There are 4 nested groupings, the coarsest first. Each group lies inside one group of the grouping before and may be the whole of it. The rows also spread widely along 11 directions, which tell nothing about the answers.
In the rows, 128 means zero.
Known rows, each followed by its group in each grouping:
[ 95 116 131 131 121 113 130 200 108 129 107 153 144 181 116 103 130 183
 139 127 175 114  80  89 142 115 136 151  78 133 127 178 105 134  79 173
 128 123 139 112 103] : Fubok rak kaze bop
[171 155 135 116 144 119 166 147 141 124 154  94 111 115 170 145 142 116
 116 147 129  99 132 174  99 138 145 127 116 121 155  95 136 115 185  85
  94 133 161 154 128] : veb bosi guper dito
[169 138 106  90 159 146 107  79 151 132 117 158 154 119 127 108 128 108
 128 131  85 119 126 143 127 116 142 136 167 178 157 119 147 101 136  91
  87 123 130 154 136] : Fubok fevab Popi Raro
[202 153 117  76 197 142 165 171 163 144 120 120 127 169 193  97  95 146
 114 124 158  75 164 132 141 140 139 128 116 124 129 131 137  79 126  64
 151 106 153 134 113] : veb Fom fuvi Zulod
[104 168 151 141 140 123 147 115 102 116  70 111 136 110  87 153 101 130
 126 106 156 112  57  82  98 134  97 137 126  95  85  93 105 130 135 134
 130 137 138 124 143] : veb bosi Nuzut tibef
[162 166 140 136  93 128 112 118 151 136 140 101  93 114 110 149 152  97
 114 137 127 115 148 186 155 143 135  89 123  98 129 108 140  99 170 121
 113 122 152 141  77] : Fubok fevab gom Pefa
[109 131 130 158 110  88 161 175 114 140 155 126 107 144 139 142 146 173
 121 138 150 142 129 136 105 134 138 137  59  97 130  96 118 145 175 129
 124 114 127 144 127] : Fubok Dosu nas Rurob
[ 76  88 135 129 153  76  98 147 146 136 116 129 129 128  96 134 126 163
 116 146 145 113  95  60  80 126  76 165  73 142  98 171 110 123 151 149
 137 144  92 140 143] : veb bosi dibad lop
[140 130 147  98 133 130  93 174 162 109 110 128 146 147  93 123 145 159
 116 167 139 101  56  95 140  90 122 127  90 135 142 201 129  61 105 157
  82 129 150 116  89] : Fubok zem non bures
[134 103 153 148 192 114  97 151 147 116  82 129 120 112 135 116 124 182
 116 119 152  84 117  80  68 124 103 150  83 108 122 106 124 112 161 142
 130 121 119 160 154] : veb bosi guper medur
[111 118 107 139 103 104 108 118 129 163 145 153 114 146 112 116 137 128
 131 124 129 143 169 153 159 146 129 131 107 140 126 127 129 145 142 123
 147 117 108 146 101] : Fubok fevab Popi Kuvok
[160 137 146 155 105 142 145 152 122  84 142 116 118 115 150 128 141 151
 133 142 123 125 140 174 118 104 173 125 116  97 188  98 136 144 132 155
  68 115 167 138 123] : Fubok zem malog Bol
[100 109 137 140  98  81 106 140 138 135 153 102  77 124 119 132 138 127
 115 139 142  98 184 165 119 164 130 153 105 140 138 135 112 164 152 133
 117 155 132 161  85] : Fubok rak savit Lozoz
[115 149 116 176 106 172 122 130  95 145  88 146 134 134 111 134 160 107
 142  59 143 136  90 146 170 129 123  67 150  98 100  94 136 141 112 157
 187 114 146 100 100] : vuba lel tata lunu
[134 120 107  55 149 113 156 169 151 155 158 108 129 172 152 118 113 104
 125 137 148  77 128 123 152 142 103 145 144 184 111 210 115 119  91  89
 152 169 144  91  86] : veb Fom kasa Tivap
[146 116 131 151 104 148  96  96 141 102 136 159 148 103 108 117 156 144
 138 155  84 169 134 144 128  75 150 115 121 116 175 126 148 116 132 172
  76  96 117 140 152] : Fubok fevab Zanok mub
[142  99 151 129 202 108  99 155 166  98 100 125 125 109 165 115 135 170
 108 129 141  68 114  93  45 125 128 173 119 163 149 119 128 114 153 123
  89 144 141 177 143] : vuba Vobo Nuluz guter
[151 101  89 102 119 145 116 112 159 159 168 147 138 128 125 127 175 102
 128 128  79 145 129 157 142 106 106  88 149 153 135 150 154 105 152 123
 136 132 117 110 128] : Fubok Dosu Bola Megup
[162 127 112 106 177 123 152 213 154 152 125 142 141 186 180 108 137 168
 118 128 169  99 104 103 128 122 135 126  87 136 116 151 137  77 135 102
 157 107 142 129 109] : vuba lel tuza Gosil
[105 105 134 114 144 113  95  91 136 122 115 110 116  88 103 141 135  98
 118 107 105  75 111 127  81 144  95 152 175 181 125 116 115 155 137 122
 100 190 132 139 123] : Fubok Dosu Bola Lemom
[132 183 123 138 108 111 135 138 120 162 112 156 124 156 101 131 133 160
 110 145 151 165 106 126 164 138 147 116  49  83 110  99 132  79 174  98
 134  64 121 157 106] : Fubok Dosu Vidom zegi
[ 85 102 119  76 118 115 155 117 149 126 137 106 157 130  85 155  97 100
 128 147 117 142  92  49 113 106  67 152 173 155  71 210 108 128  89 149
 143 182 105  67 130] : vuba lel tata bofu
[113 108 144 120 173 117 169 136 126 101 112  97 130 106 141 144  91 139
 134 110 138  89 116  79  53 120  83 163 155 127 101 117  98 168 119 139
 130 177 134  99 163] : veb Fom kasa suda
[127 105 108 155 112 128  88 114 119 125 133 187 146 136 131  87 145 167
 141 137 108 161 159 148 149 104 175 144 100 148 182 128 144 144 118 149
  95  86 111 162 139] : Fubok fevab gom toru
[105 119 123 177 109 113 119  87 118 126 125 146 118 101 124 135 136 138
 122 123 112 173 161 136 108 126 144 140 117 115 138  78 137 153 171 135
 124 103 103 166 151] : vuba lel Noda tiba
[111 133 131 140 121 133 168 166 117 150 108 106 111 147 108 149 122 126
 138  81 168 108 107 106 124 143  75  96 136  73  59 111 101 150 126 163
 193 155 141  74 105] : Fubok rak kaze zuru
[136 144 117 168 135 108 129 119 127 131 138 165 129 116 157 126 169 160
 112 142 113 169 125 153  96 121 174 137  83 130 166  69 149 121 204 102
  90  79 124 199 155] : vuba Vobo Nuluz Kasev
[120 147 136  90 120  91 150 104 141 117 147 102 119 126 120 136  85 124
 107 181 126 129 163 120 127 135 140 182 113 144 137 162 114 123 128  89
  87 131 123 150 121] : veb Fom fuvi davo
[ 84  98 143 131 115  69  82 114 160 147 135 104  87 106  75 154 148 120
 101 147 130 112 131 109  87 152  74 144  96 136  91 144 111 126 190 144
 127 165 100 154 101] : Fubok rak kaze zuru
[145 136 131 149 142 139 103 109 142 141  92 131 107 108 101 137 139 128
 115  94 130 114 123 132 115 136  92  91 125  85  98  75 136 113 175 135
 155 122 127 137 114] : Fubok zem malog Bol
[ 76 123 146 165  94  80 140 142 117 105 143 126 117 121 119 143 129 168
 120 161 146 161 128 105  97 124 148 175  81 118 137 131 110 158 145 155
  93 119 119 155 134] : vuba Vobo Nuluz Kasev
[100 115 102 160 111 112  93 169  91 154 129 189 135 178 144  72 156 178
 138 125 157 137 139 156 190 134 186 148  53 160 180 157 136 149 103 133
 133  75 121 169 104] : veb bosi guper medur
[110 122 126 136 128  95 148 139 109 118 137 144 133 137 146 111 109 171
 129 156 141 144 147 121 115 125 162 181  80 135 163 129 121 154 133 119
  95 105 119 162 152] : veb bosi guper dito
[113 163 101 152 105  94 140 133 125 167 157 167 136 142 125 148 189 140
 106 153 119 191  77 144 127 125 149 111  63 133 128 106 146  96 214  97
 119  80 115 175 129] : vuba Vobo Nuluz Kasev
[117 141 123 132 148 136 121 143 118 142 111 133 151 115 110 155 187 111
 126 106 116 103   4 120  96 112  88  97 127 152 114 121 130 109 166 134
 126 153 145 119 137] : veb bosi guper medur
[165 139 125 107 143 163 141 124 130 107 123 118 146 117 149 117 131 105
 143 120 112  97 110 155 133 109 143 124 174 150 166 135 140 128 102 123
  97 140 162 120 135] : veb bosi Nuzut tibef
[119 138 124 175  73 154  81 118 109 140 122 151 116 120  96 126 190 120
 135 103 116 143 113 185 182 119 149  77 115 111 155 111 146 132 132 164
 127 103 142 132  91] : Fubok Dosu nas Rurob
[184 128 101  68 150 137 160 159 166 149 168 123 136 154 168 122 144 116
 120 143 110 104 130 155 132 119 131 113 142 155 144 149 145  89 142  85
 118 138 148 113 116] : Fubok Dosu Bola Lemom
[134 125 135 109 159 108 118 107 153 104  99 148 152 128 129 108  85 174
 108 171 127 151 142  69 102 107 155 188  99 137 143 142 132  87 131 112
  87  89 102 172 155] : vuba lel Noda tiba
[146  63 119 105 172 148 139 144 159 120 118 133 140 135 146 100 101 155
 146 105 124 107 168  81  92 103  88 140 165 120 113 151 121 146  94 171
 156 153 114  88 157] : Fubok rak kaze zuru
[112 140  77 135 133 125  94  70 112 187 117 179 133 115  93 137 183  85
 119  78  89 136  76 167 136 148  99  96 152 181 115  77 144 137 190  85
 147 137 117 156 118] : Fubok zem non bures
[150 138 128 126 159 115 159 185 131 136 119 137 120 177 173  95  92 192
 123 135 180 112 175 114 146 134 156 151  62  95 133 135 122 114 114 107
 152  81 132 142 120] : veb Fom fuvi davo
[117 128 138 166 129 148  76 111 115 131  88 131 106 107 111 122 156 113
 131  79 138  91 124 155 146 137 116 100 139 128 128 109 128 147 121 152
 152 133 144 132  97] : veb Fom kasa Tivap

New rows. What belongs after each?
[ 73 105 122 171 113 123 100 132 106 140 113 160 139 128  93 132 166 152
 136 111 127 151  83 102 129 103  98 113  93 127 112 145 122 148 125 179
 156 120 104 118 139] : veb Fom fuvi davo
[131 135 105 137 107 138 135 134 135 157 136 139 122 148 132 131 147 112
 127 113 133 149 142 147 166 132 130  95 127 116 113 130 143 116 140 125
 169 108 125 119 103] : vuba lel Noda tiba
[160 160 130 113 155 138 145  72 147 131 104 105 117  93 120 143  96  96
 117 117 116 117 151 134 108 145 105 120 156  94 107  79 135 111 171  89
 133 124 129 140 148] : veb bosi dibad lop
[125 165 125 122 137 103 120 157 120 140 113 158 154 153 111 129 152 157
 116 148 142 125  37 112 120 119 143 137  72 153 129 129 125  87 157 109
  92 110 137 156 113] : Fubok fevab gom toru
[115 120 115 157 124 126  89  92 148 163 105 145 109 115  99 138 148 116
 112 103 124 151 143 120 135 138  95  95 121 106  85 103 143 106 178 131
 183 107  94 146 118] : vuba lel Noda tiba
[ 87 110 120 108  86 123 132 104 134 137 147 123 145 124  62 152 124  98
 141 135 108 151  99  95 136 108  69 121 162 134  84 182 110 144  98 173
 140 170 106  69 120] : Fubok fevab Zanok mub
[178 145 128 104 149 141 113  98 172 138 110 113 107 109 111 136 121 107
 107 122 117 106 145 138 122 136  97  99 143  97 106 101 143  84 171 104
 135 128 132 137 108] : Fubok zem malog Bol
[138 120 141 153 147 100 110 132 150 129 116 134 107 118 125 127 124 170
 115 136 142 124 156 113  89 132 119 138  80  93 116  88 126 117 180 133
 126 109 113 162 135] : Fubok fevab gom toru
[119 128 124 139 115 108  79  70 140 129 123 152 130  99  93 122 143 135
 114 164  98 167 134 132 127 113 138 144  92 136 154 128 147 104 172 122
  91  91  95 185 150] : veb bosi Nuzut tibef
[132 147 113 105 106 131 172 111 107 129 128 145 141 160 126  98  59 136
 147 129 144 147 189 129 178 137 160 164 147 118 132 137 112 160  63 116
 128 109 127 111 118] : Fubok fevab Zanok mub
[150 120  88  99  87 134 147  95 152 152 188 135 126 126 118 137 149  89
 126 149  78 173 163 175 156 114 118  99 153 132 139 144 151 127 155 116
 125 130 116 112 120] : Fubok zem malog Bol
[126 130 136 166 123 100 138 196 112 131 141 131 105 152 160 121 168 166
 127 124 159 106 119 165 109 140 164 134  66 124 160  97 122 147 165 136
 108 119 156 163 104] : Fubok rak kaze zuru
[119  87 135 141 150 150 127 114 131 101  88 131 132 106 107 120  92 155
 144  91 127 116 145  81  97 106  85 139 167  96 110 113 114 168  91 181
 142 151 121  89 154] : Fubok zem non bures
[144  91 134 132 160  96 105 182 167 143 145 109  92 135 154 126 153 147
 119 118 149  63 153 138  90 147 100 128 105 141 121 129 124 126 166 130
 142 159 136 141  99] : Fubok fevab gom Pefa
[160  98 126 119 140 146 150 166 152 123 134 134 133 154 157  94  97 177
 140 144 146 138 191 103 148 101 130 132  98  75 137 165 136 116  98 157
 155  90 117 102 147] : veb bosi guper medur
[103 156  89 155 117  96 162 158  71 168 143 191 150 176 144 112 152 160
 138 112 144 157  88 156 141 140 170 142  76 159 144  85 121 160 150  94
 126  95 128 161 127] : Fubok fevab Zanok mub
[167 116  88 106 141 154 159 131 131 130 160 173 176 143 172 100 149 146
 145 151  88 169 123 144 136  79 162 126 125 151 186 146 158 116 129 116
  99  92 124 129 178] : veb bosi guper dito
[ 99 115 127 108 114 125 110 142 128 127 134 126 139 139 107 127 144 118
 132 138 130 110  90 117 150 111 111 134 129 169 131 203 118 129  86 151
 123 153 137 100 100] : veb Fom kasa Tivap
[118 153 134 129 122  89 175 174 111 121 143 116 120 147 137 144 122 157
 120 147 155 117  99 132 106 137 147 160  86 127 140 111 109 143 148 108
  89 137 155 139 112] : Fubok zem non bures
[135 129 137 144 102 125 187 136 110  83 160 114 136 117 158 128 107 154
 145 165 120 161 160 144 110  96 174 163 115 102 184 119 127 166 119 147
  72 111 140 131 171] : veb bosi Nuzut tibef
[141 149 104 148 110 148 114 142 114 157 122 177 142 155 123 111 176 152
 129 117 126 156  98 157 176 112 157  88  86 114 148 113 150  99 143 129
 135  75 132 139 113] : Fubok Dosu nas Rurob
[133 142 134 119 143 118 225 185  92  87 137 113 144 149 173 128  82 170
 144 128 154 107 112 118  87 118 160 183 134 124 158 103  99 183  93 121
  78 152 173 107 146] : Fubok zem non bures
[109 103 121 142 103 104 124  82 113 111 153 134 114  99 133 119 117 130
 128 136  98 139 197 166 109 137 163 177 140 156 179  97 124 189 136 118
  75 134 120 167 143] : Fubok Dosu Bola Megup
[164 181 143  89  95 129 194 120 145 114 148  79 116 132 122 145  69 113
 119 181 141 149 175 134 164 130 143 136 118  60 122 146 125  98 125 104
 111 105 141 109 115] : veb bosi guper medur
[104 130 151 164 139  99  95  98 127 127  89 126 106  94  86 145 124 140
 116 109 138 109 119 108  79 145  95 140 112 109  97  71 110 141 172 140
 124 140 113 159 130] : Fubok fevab Zanok mub
[136 127 144 150 105 114 119 134 154 120 148 101  83 115 143 132 138 125
 115 137 143 118 194 164 134 149 148 130 120 107 143 123 133 136 150 132
 120 123 141 153  94] : vuba Vobo Nuluz Kasev
[135  85 105  84 123 133 115  84 172 140 145 138 137 120  99 118 119 110
 128 146  87 149 167 108 129 106  90 131 162 139 117 177 135 116 121 145
 131 142  95 107 140] : Fubok rak kaze bop
[102 118 122  78 101 103 132 129 148 137 157 108 131 138  90 143 123 108
 117 161 120 122 108 108 136 125 100 147 135 160 111 195 114 117 112 127
 112 165 122 101 100] : Fubok Dosu Bola Lemom
[119  98 125 151  92 160 102  77 135 124 113 136 118 100  84 125 133 110
 145 103 102 152 170 135 145 110 101 100 168  91 118 125 132 155 110 192
 147 132 113 100 132] : Fubok rak kaze bop
[129 127 111 140  96 142 151  57 119 121 137 141 136  98 107 134 102 112
 144 121  90 181 179 141 129 114 125 127 172  99 125  89 130 168 130 142
 122 121 108 113 161] : Fubok fevab gom toru
[142 104 104 124 120 133 145  84 139 132 147 159 135 121 131 107 101 149
 136 141  92 181 208 127 133 113 140 148 133 108 148 110 140 143 133 123
 122  94  94 135 167] : Fubok Dosu Vidom zegi
[124  93 129 164 116 136  50  68 150 129 115 147 109  86  93 119 155 116
 133 110  92 130 176 154 129 121 111 111 147 130 142 105 143 142 149 166
 126 128 106 153 124] : Fubok fevab Popi Kuvok
[ 99  88 108 167  93 102 124  93 121 149 180 127  97  93 130 143 164 108
 132 123  93 158 187 177 110 138 112 125 125 129 143  99 137 189 186 138
 139 138  99 148 151] : veb bosi guper medur
[162 163 127 122 156 164 125 165 119 130  69 165 160 163 127  99 142 161
 133 105 152 106  53 114 149 107 150 106 108 117 135 123 133  80 107 137
 122  94 161 127 113] : Fubok rak kaze bop
[170 143 106  78 110 128 106  94 169 155 146 140 115 148 120  98 108 116
 107 164 115 141 209 162 199 140 160 130 118 131 148 160 151  76 128  78
 121  86 115 153  88] : Fubok Dosu Bola Lemom
[121 114 126 102 146 131 170 109 120 102 128 117 152 107 128 140 101 128
 137 122 102 117 106  97  74 110 111 165 179 148 132 117 110 164 109 130
  92 172 136 102 168] : Fubok Dosu nas Rurob
[111 149 126 138  99 136 113  70 126 135 112 111 112  98  94 154 131  69
 120 104 113 128 130 151 145 148 117 113 180 136 108 109 130 139 138 122
 137 148 134 130 100] : vuba lel Noda tiba
[164 152  99 119 138 135 117  94 146 182 133 141 105 120 128 133 160  89
 112  99 104 117 146 182 144 161 115  87 142 133 116  73 150 105 197  68
 153 120 130 155 105] : Fubok Dosu Vidom zegi
[ 77  92 160 159 105 101  58 155 141 115 118  92  90 112 100 141 162 114
 116 117 154  69 121 132 121 147 109 135 123 159 123 172 115 149 114 175
 129 177 141 135  62] : vuba lel tata lunu
[151 109 109  85 159 154  82  84 174 161  92 138 130 119  87 117 132  90
 120  97 107  98 123 108 136 131  64  96 178 141  84 150 137  88 133 128
 167 150 113 112 111] : Fubok rak kaze bop
[161 133 106 101 149 137 102  48 159 151 118 148 127  95 108 126 126  99
 112 123  77 135 158 142 122 136 111 123 163 143 128  92 149 100 177  80
 117 119 106 160 141] : Fubok Dosu Vidom zegi
[ 88  84 133 168 129 120 117 183 125 129 120 133 125 129 102 147 171 164
 138  98 143 114  64  91  88 102  67 103 105 106  98 133 113 151 137 201
 155 161 127  86 128] : Fubok zem non bures
[149 120 155 140 135 115  92 139 175 119 115 103  75 123 141 110 109 145
 106 135 166  92 222 138 141 158 142 141 108  94 131 133 134 110 134 129
 138 111 136 163  81] : vuba Vobo Nuluz guter
[142 162 127 143 142 155 122 154 136 130  89 170 168 143 115 129 171 163
 121 130 134 159  26  89 131  84 134  91  89 103 119 130 145  58 146 149
 123  78 137 131 136] : vuba Vobo Nuluz Kasev
[151 141 160 135 147 140 151 154 134 102  91  94 108 121 134 133  96 154
 125 109 163  84 140 112 105 134 124 129 127  70 112  89 112 125 119 141
 130 133 157 113 119] : Fubok Dosu Bola Lemom
[136 158 156 117 148 119 132 137 146  96 107 102 132 108 128 150 132 125
 108 146 136  94  70 111  84 124 135 149 135 142 134 126 123 100 144 119
  75 148 164 149 117] : vuba Vobo Nuluz guter
[151 122 113 146 130 158 146 143 121 153 118 124  99 140 150 116 126 120
 142  62 149  97 183 167 155 155 117  87 160  90 108  81 129 161 117 130
 194 131 146  99 104] : Fubok Dosu Bola Lemom
[166 172 113 121 128 171 137  99 137 117 107 172 178 126 123 122 147 134
 124 145  98 185  72 120 148  79 161 103 133 116 150 125 160  67 134 123
  95  70 138 136 151] : vuba Vobo Nuluz guter
[152 110 120  82 195 120 124 121 182 146 106 108 122 123 139 131 107 109
 106 112 133  76 132  86  86 144  75 138 165 153  79 134 129  92 152  90
 160 163 121 128 122] : vuba lel tuza Gosil
[ 97 116 116 124 112  97  93  56 142 143 126 145 129  98  68 142 120 114
 117 142  96 161 134 105 109 130  92 147 133 142 100 125 123 133 164 128
 118 137  84 146 140] : Fubok fevab gom toru
[143 107 138 145 125 138 121 144 151 117 131 114 110 113 129 133 153 140
 129 125 120 116 144 143 101 110 115 106 126  97 135 117 132 129 150 167
 124 136 138 123 128] : Fubok rak savit Lozoz
[164 113  84 101 161 178 127  88 144 143 116 162 165 126 151 104 135  94
 139  91  84 135 138 135 143 107 127 105 202 167 135 126 158 120 111 108
 152 124 125 115 146] : vuba lel tata bofu
[ 89  99  96 172  89 128  53  75 124 164 134 161 110 107 101 124 190  85
 125  91  96 150 156 181 164 143 125  97 145 169 135 121 152 157 151 140
 160 126 104 157  97] : vuba lel tata lunu
[122  96 119 102 193  99 113 150 153 132 108 143 147 139 148 115 127 155
 111 130 135  90  93  72  71 124 111 173 122 189 119 147 124 109 140 106
 119 148 117 154 140] : vuba lel tuza Gosil
[ 93 135 154 149 158  83 109 176 103 123  83 126 109 140 125 122 123 177
 112 107 184  60  85 105  88 162 138 177  76 150 124  98  96 145 137 117
 109 143 148 169 100] : Fubok Dosu Bola Lemom
[115 178 112 132 127  98 149 104  91 148 131 134 117 132 143 129 124 111
 112 120 134 118 129 176 137 169 165 156 113 167 147  84 121 156 158  58
 109 120 143 182 112] : veb Fom fuvi Zulod
[155 147 152 169 109 159 116  81 119  79 100 123 118  76 112 134 129 130
 130 119 103 136 143 164 111 107 157 118 147  82 170  59 139 146 141 158
  72 112 152 150 139] : Fubok zem malog Bol
[106  82 136 132 132 118  90 122 148 128 120 113 105 105 102 132 150 112
 128 104 122  82 129 124  94 134  81 130 156 149 114 141 116 154 133 167
 132 184 128 120 112] : Fubok rak kaze bop
[ 96 104 116 123 171  96 107 131 122 153 115 136 119 127 135 124 140 125
 120  97 139  76 108 117  93 153  94 154 129 191 112 129 112 157 144 103
 148 167 124 145 120] : veb Fom kasa Tivap
[ 95 120  98 129 100 109 114 147 106 164 147 166 134 167 124 103 150 137
 135 133 142 143 125 148 183 138 148 138  85 165 147 173 131 144 114 122
 141 107 117 141 104] : veb bosi guper dito
[125 114 159 146 135 101  78 114 168 123 126  94  95  78  96 159 163 125
 101 154 116 107 116 121  76 125  85 119  91 106 119 120 133  95 207 146
 109 141 115 161 130] : veb bosi guper medur
[113 120 128 114 103 122  54 145 165 173 111 119  89 150  63 127 152 105
 111 111 159  84 126 133 197 156  73  84 113 122  80 190 128  90 120 147
 184 148 128 106  30] : Fubok zem non bures
[101 178 153 166 124 126 131  81  86 108  83 107 114  83 101 157 121 105
 119  95 133 104  92 146 104 149 129 136 146 123 123  56 109 165 146 118
 103 144 155 154 127] : veb Fom fuvi Zulod
[149 167 119 127 132 144 192 112 105 103 122 139 148 129 167 118  93 134
 134 123 129 149 144 141 125 126 186 159 161 125 159  87 130 154 109  98
  93 106 157 141 149] : vuba Vobo Nuluz guter
[161 147 123 126 166 148 135 102 131 119  84 138 136 122 151 108  95 129
 123 103 131 115 157 124 124 134 155 141 155 124 133  85 138 121 126  94
 127 106 137 154 134] : vuba lel tata bofu
[134 115 126 159 139 143  72  86 126 117  92 177 142 110 113  97 137 153
 138 114 104 136 142 136 128 108 153 136 126 140 165  95 142 133 128 149
  99  98 117 168 143] : Fubok fevab Popi Kuvok
[156 175  83 124 136 155 167 121 118 160 114 201 179 166 143 107 140 154
 129 126 121 204  88 117 166 101 164 105 105 112 127 108 154  82 144  94
 142  47 119 140 155] : vuba Vobo Nuluz Kasev
[139 131 173 174 142 139  92 142 144  83  80 108 116  96 124 136 140 157
 115 126 145 106 114 113  93 108 142 122 103  87 140 100 133 103 143 168
 102 113 147 153 121] : vuba lel tata lunu
[116 100  85 154 141 148 144  90  99 156 116 179 145 125 138 104 121 139
 153  79 112 165 162 126 132 124 114 123 147 118 122  85 137 182 129 132
 181 105  96 122 180] : veb bosi guper dito
[120 155 122 138 113 148 101 117 119 162  84 140 121 137  80 130 149 102
 127  83 143 115  87 136 168 144 102  82 137 110  86 116 125 114 132 143
 170 128 138 116  83] : Fubok rak kaze zuru
[109 141 146 153 131 113 156 177 107 117  99 133 136 144 115 136 132 178
 130 124 163 126  66  90  92 114 123 136  79  91 112 108 106 129 138 165
 118 122 143 123 135] : Fubok rak kaze bop
[121  94  75 108 126 151 170  97 115 159 148 156 144 139 137 114 111 109
 153  83  99 151 169 129 141 126 101 121 194 142 108 118 128 182  97 124
 179 147 107  79 156] : Fubok Dosu Bola Lemom
[130 179 101 126  69 142 149 121 115 162 152 153 150 152  88 151 170  98
 136 140 108 183  71 161 187 108 134  75 117 116 118 135 141  98 147 129
 129 102 135 105 101] : Fubok fevab Popi Raro
[157 144 139 143 154 141 190 138 115  76 120 125 155 110 181 135 114 158
 132 137 116 141 109 120  65  92 177 158 140 118 174  71 132 136 142 124
  65 114 155 145 181] : vuba lel Noda tiba
[163 148 109 125 105 164 132 102 137 133 134 149 149 128 118 119 144 120
 137 144 101 177 129 151 175  91 143  89 125  97 149 138 159  92 132 137
 125  79 124 121 143] : veb bosi Nuzut tibef
[128 113 124 119 114 102 177 147 132  94 171 127 145 140 166 120 104 163
 127 186 120 166 165 119 108  97 180 187 108 140 176 152 130 143 116 126
  70 111 125 143 154] : vuba lel tuza Gosil
[152 117 142 121 100 150 120  71 143  76 135 108 121  81 112 125 105 108
 132 147  87 132 184 159 124 106 147 145 181 120 178 124 136 153 106 153
  61 142 141 130 131] : Fubok zem malog Bol
[ 79 147 149 151  98 110 139  98  96 101 125 102 125  92  94 163 131 109
 125 132 117 127  88 130 102 125 120 150 137 140 131 117 106 171 129 145
  88 160 140 130 133] : veb Fom fuvi Zulod
[176 122 146 109 168 155 141 191 144 111 101 106 116 158 177  86  89 158
 139 110 179  52 173 127 151 136 146 139 127 103 147 153 124 123  69 135
 144 123 167 111 101] : veb bosi guper medur
[161 104 118 157 151 131 114 143 138 117 139 169 141 118 166 108 189 171
 129 137  93 142 117 159  81  87 165 122  91 137 194  89 154 117 184 143
  75  96 132 176 168] : Fubok rak kaze bop
[126 177 127  87 133  96 187 147 123 148 121  97 115 154 121 146  87 117
 112 130 163  98 112 121 117 169 119 155 123 124  87 115  99 126 144  76
 132 152 151 130  96] : Fubok rak savit Lozoz
[115  69 128 124 144 114 115 161 157 125 155 113 116 129 145 120 143 143
 128 132 128  97 157 116 105 114  94 138 121 149 131 179 123 148 115 160
 143 160 120 111 129] : veb Fom fuvi Zulod
[121 123 121  86 152 126 176 172 125 126 119 131 164 158 125 128 113 144
 137 126 140 108  55  74  98 106 101 149 139 147 106 164 105 126  97 142
 120 161 143  86 138] : Fubok rak kaze bop
[126 142  77  94 123 111 139 120 112 168 152 181 159 165 136 103 152 119
 127 138 104 151  99 158 154 131 164 147 119 200 159 143 137 126 142  80
 101 115 126 160 120] : Fubok rak kaze zuru
